There are 3 ways to turn a row about zero (a turn may also mirror it). The second row of each pair is the first, turned, with some noise. The first 27 pairs use one turn. New pairs use 2 turns, one after the other, and a turn may come again.
In the rows, 128 means zero.
Known pairs, each followed by its turns in order:
[113 149 123 147 173 134  95 176]
[172 128 125 144 103 129 116  65] : (2)

[167 110 120  94 144 124 167  99]
[115  64 107 137 123 135 113 137] : (1)

[ 99 108  93 113 151  91 123 111]
[ 92 119 157 137 107 133 118  79] : (0)

[ 86 174 153 159 104 152 101 119]
[149 122 103 103  72 177 142 132] : (2)

[132 139 107 110 124  95 123 143]
[154 121 107 118 147 114 148 144] : (1)

[179 136 126  81  80 154 129 152]
[104 164 113 119 113 113 144 204] : (0)

[150 130 102 104 128  86  96 153]
[155 127  86  90 151 118 149 145] : (1)

[ 80  81  92 156 176 149 153  99]
[ 77 147 148 129  71  94  75 117] : (2)

[101 124 135  94 139  89 155  87]
[171  74 151 130 122 103 118 113] : (1)

[124 126 101  79 150 154 168 108]
[ 65 109  99 124 132 102 112 122] : (0)

[141 106  83 132  98 133 126 111]
[108  98 143 152 118 109 137 161] : (2)

[102  93  79 158 177  77  90 127]
[116 104 176 119  91  62 133  79] : (2)

[142 106 138 126 157 163 100 123]
[100 127 109 152 123 139 127  92] : (2)

[157  89 130  90 141  94 174 138]
[140  65 120 116 144 142 101 174] : (1)

[101 121 149 129 171 179 125 122]
[143  72 102 146 133 123  91 132] : (0)

[163 174  97 149 175 124 143 158]
[109 115 117 127 124 165 201 157] : (1)

[ 77 140 163 104 170 140 137 129]
[129 195 130 114 107 150 117  97] : (2)

[174 137 143  78 156 152 161  82]
[ 80 149  75 138 152 119  70 145] : (0)

[177 160 137 149 104  87 151 167]
[ 99 126 134 109 150  95 164 193] : (1)

[ 79 119 121 134 161 135 114 124]
[122 158 140 126  82 121 119 100] : (2)

[175 162 135  99 154 149  94 161]
[121 126 109 111 111 177 104 189] : (0)

[144 169 171 154 106 128 180  94]
[ 79  98 181 150 118  87 138 138] : (1)

[166 155 141 160 146 105 157  96]
[ 96  93 145 124  90 109 161 150] : (1)

[165 161 155 114 151 151  92 141]
[146 128 115 118 127 167  89 178] : (0)

[173  92 169 170 161 146 152  86]
[151 146  84 192 180 138 105 114] : (0)

[108 157 161 152 144 113  92 167]
[186 115 137 100 105 166 120 128] : (0)

[154 139  91 123 136 101 176 128]
[136 114 170 130 161 113  93 150] : (2)

New pairs, each followed by its turns in order:
[160 133 161 108 117 103 158 123]
[132 154 154 147 140 136 107  85] : (2) (2)

[163 166  96 132 176 166 117 113]
[102 165 144 128  81 140  82  93] : (2) (1)

[126 156 164  85 178 141 130 124]
[ 61 172 114 130 131 136 121 129] : (1) (2)

[112 164  85  93  78  91 178 151]
[163 158  71 122  96 185 144 167] : (2) (0)

[149  96 100  79 117 145 121 147]
[172 137 106 113  92 104 129 156] : (0) (2)

[178 104  90 111 168 134 164 109]
[111 120 107 177  93  81 119 158] : (1) (2)

[165 161 173 110 144 178 137 146]
[110  68 130 147 176 152 114 155] : (2) (0)

[179 110 142 119  80 128 160 113]
[198 166 128 103 124 138 123 146] : (1) (1)

[ 95 109 154 133 170  96  97 174]
[125  75 109 131 107  67 154 115] : (2) (1)

[163 143  87 134 132 113 120 167]
[139 164 110 155 115 147  96 158] : (0) (2)

[126 104 139 166 158 160 152 114]
[ 94  90 146 129 118 100 101 110] : (0) (2)

[112 173 176 143 124 167  92  98]
[130 117 118 158 177 110 157  64] : (0) (2)

[119 136 135 100 141 135 159 148]
[153 128  99 147 141 111 122 128] : (0) (1)

[172 169  83 100  95 161 110 131]
[187 197 117 150 124 108 114 109] : (0) (2)

[167 117  77 145  81  91 113 124]
[157 166 113  92 123 172  82 133] : (0) (2)

[143  93  79 162 157  93 129 144]
[170 103 110 184 143 120 119 162] : (1) (2)

[ 85 178 130 134 123 176 119 128]
[ 74 163 107 157 150 114 120 113] : (2) (1)

[ 91 117 114 159  79 168 152 176]
[178  92 120  87 158 184 131 131] : (1) (0)

[ 84 111 170  86 161 129 150  85]
[167 151  84  93  90  81 130 102] : (0) (1)

[162 115 161  77  92 119 171 104]
[105 147 127 114 111  63 150  83] : (1) (2)

[ 96  83 119 131 171  98 148 138]
[132 135 159 153 181  84 129 115] : (0) (0)

[157 160 122 177 148 151 163 155]
[131 154 183 169 156 147 122 145] : (1) (1)

[ 90  87 139 132  90 159 153 141]
[123 183 130 133 127 138 164  85] : (0) (0)

[ 90 115 129 158 127  96 130 100]
[111  95 141 107  88 104 123 111] : (0) (1)

[ 98  97 134  78 140 166 169 134]
[185 104 138 113  91 170 128 106] : (2) (2)

[144  81  81 133 114  90 160 145]
[168 131 142  67 127 122 136 173] : (2) (1)

[ 82 111 139 159 135 139  93 162]
[ 86 122 112 115 113 119  79 160] : (0) (1)

[156 122 136 154 124 105 108 109]
[119 147 147 104  98 109 141 131] : (1) (0)

[121 142 133 121 172 145 165 117]
[ 90 100 163 152 132 128 124 114] : (0) (0)

[124 158 124 173 166  80 127 122]
[151 146  99 126 173 122 113 180] : (1) (2)

[111 119 134 171 122  87  91 110]
[ 92 166 130 138  99  82 122 113] : (2) (0)

[105 179 159 134  90 173 150 115]
[ 81 156 122 132  78 175 119 121] : (0) (0)

[108 112 169  95 144 126 156 127]
[ 91 138  95 132 135 124 148  92] : (1) (2)

[129 154 149 139  92 134 168 103]
[126 145 104 120 176 169 129 116] : (2) (1)

[114 173 156 138 127  85 101 140]
[ 89 161  92 141 141 114 106 151] : (2) (0)

[170  88 136  93  87  90 104 101]
[ 86 144 189 140  76 155 128 118] : (1) (0)

[151 170 160 168 100  84 112  93]
[ 84  89 133  90 138 147 174  88] : (0) (1)

